The rows of a group lie close to one hidden flat surface of 5 dimensions, which may be shifted away from zero. Surfaces can cross.
In the rows, zero is written as 128.
Some rows, each with its group after it:
[123 141 147 131 180 106 133 108 207 148 148  96 185]
(3)
[102  90 120 186 110  56 147 218  97 108 127 159 103]
(0)
[126 156 154 116  95  86 154 133 128 124 158 159 162]
(2)
[114 158 125  59 154 129  77 136 119 120 193 142 145]
(2)
[ 94 130 120 130  78 125 120 120  84  78 164 118 118]
(3)
[ 83 161 126  67 175 134 129  95  64 113 161 134 120]
(3)
[121 153 151 132 169 102 173  95 168 140 136 122 184]
(1)
[151  89 107 136 181 182 117 128 107  99  79  97 114]
(2)
[149 125 138 110  71 129  95 165 127 148 130 147 102]
(3)
[156 116 128 121 164 152 120 124 162 114 117  98 166]
(0)
[138 137 140  50 111 157  86 145 103 126 135 135 107]
(1)
[118 185 169  76 103 103 157  94 124 164 153 158 139]
(2)
[119 146 139  93 207 120 116 120 173 137 158  97 172]
(3)
[130 156 131  98 187 141 122  95 148 163 138 125 149]
(0)
[173 115 138  97 161 184 109 112 166 105  91  81 157]
(0)
[153 129 146  41 117 136  90 185 106  95 147 140 145]
(1)
[149  96  84 200 132 162  95 127 150 158  99 120  85]
(1)
[170 119 136 102 121 121  90 196 139 168 108 171 111]
(3)
[133 164 185  39 113  85 162 161 124  98 158 144 200]
(1)
[119 126 112 168 128 143 139  85 155 166 112 116 113]
(1)
[132 136 122  99 107 175  92  97 118 158 108 122  66]
(1)
[130 122  94 203 134 127 134 103 143 174 129 158 111]
(2)
[103 168 131 117 192 100 152  93 137 188 151 147 136]
(0)
[150 147 151  98 177 120 122 136 180 195 109 140 130]
(3)
[ 99  78 133 130 148  81 129 224  99  95  98 115  95]
(0)
[125 142 134 100 157 135 123 122 129 144 113 126 111]
(0)
[140 135 142 123  74 153 165 102  90 142  70 136  83]
(2)
[111 160 117 138 179 132 127  84 145 185 138 144 121]
(2)

New rows. What belongs after each?
[143 124 119 109 192 109 111 175 128 133 137 157 160]
(3)
[142 155 132 141 136 128 140  96 156 156 143 146 156]
(0)
[140 112 153 130 132 134 167 119 137 136  53  91  99]
(0)
[146 118 152 147 114 126 196 112 118 101  71 121 147]
(2)
[116 121 111 119 154 153  96 113 140 109 157  95 134]
(1)
[128 151 151 165  92  86 181 110 143 147 136 159 164]
(2)
[167 153 123  98 134 185 100  80 155 144 132 123 158]
(0)
[ 82 155 127  65 203 142 113  88 121  99 180  90 160]
(3)
[128 130 104  95 117 137  63 165 110 117 183 147 131]
(2)
[137 135 157  73  56 130 137 139  85 100 123 146 116]
(2)
[147 131  97 123  66 155  65 156 104 123 180 179 128]
(0)
[105 157 146  96 157 111 149  85 151 105 166  97 187]
(1)
[104 141 136  83 180 122 122 125 120 148 123 121 105]
(0)
[180  95 114 163 126 152 120 148 168  91 118 110 191]
(0)
[119 167 151  91 136 111 153  97 129 153 139 142 148]
(2)
[149 141 114 168 105 126 131 110 143 151 164 166 162]
(0)
[141 142 168  82  92 105 162 139 113  89 142 134 174]
(2)
[146 142 124 112 103 157 104 110 129 147 138 141 124]
(0)
[141 119 152 117 129 117 166 140 123  90 117 118 179]
(2)
[116 170 153  32 138 132 107 116 112 127 170 133 142]
(2)
[128 121 119  91 109 134  84 176  76 105 144 156 107]
(3)
[109 137 143 102 132 115 144 130 107 158  87 130  70]
(0)
[157  75  87 201  95 155  87 164 138 131 108 128  86]
(1)
[104 166 141 105 129 135 133  65 138 130 150 100 141]
(1)
[136 127 115  97 117 165  92 132  91 123 126 131  94]
(2)
[141 111 115 106 101 133  83 180 108  86 163 147 136]
(2)
[116 143 149 121 142 117 157 108 126 170 103 129  92]
(0)
[152 144 146  64 175 149 114 143 129 167 106 144 119]
(1)
[116 113 103  94 146 158  67 136 130  72 184  88 152]
(1)
[130 129 112 209 118 119 152 104 142 170 119 157 114]
(2)
[133 143 124 166 151 110 147 105 158 156 151 150 167]
(0)
[123 179 174  17  89 132 122 119  91 126 151 142 123]
(2)
[110 165 109  85 142 133  69 128 120 158 200 163 129]
(2)
[129 120  87 132 161 160  79 132 115 139 152 136 113]
(2)
[136 152 176  73 151  88 160 149 137 118 139 140 197]
(1)
[125 131 100  69 161 179  55 123  96 142 147 127  93]
(2)
[113 160 121  37 151 175  65 107  97 155 155 134  84]
(2)
[109 122 125 120 101 123 104 135 132  87 169  94 146]
(3)
[ 94 149 135  99  68 136 128  99  82 115 143 134  80]
(3)
[138 123 129 164 115 114 159 127 130 121 114 134 144]
(2)
[164 130 155 117  51 100 147 181 113 125 106 168 119]
(1)
[150 139 138 126 105 146 143  89 140 159 100 129 114]
(0)
[134 131 123  98 146 146 103 133 129 128 133 131 122]
(0)
[116 136 129 199 138  63 176 141 133 156 132 165 148]
(0)
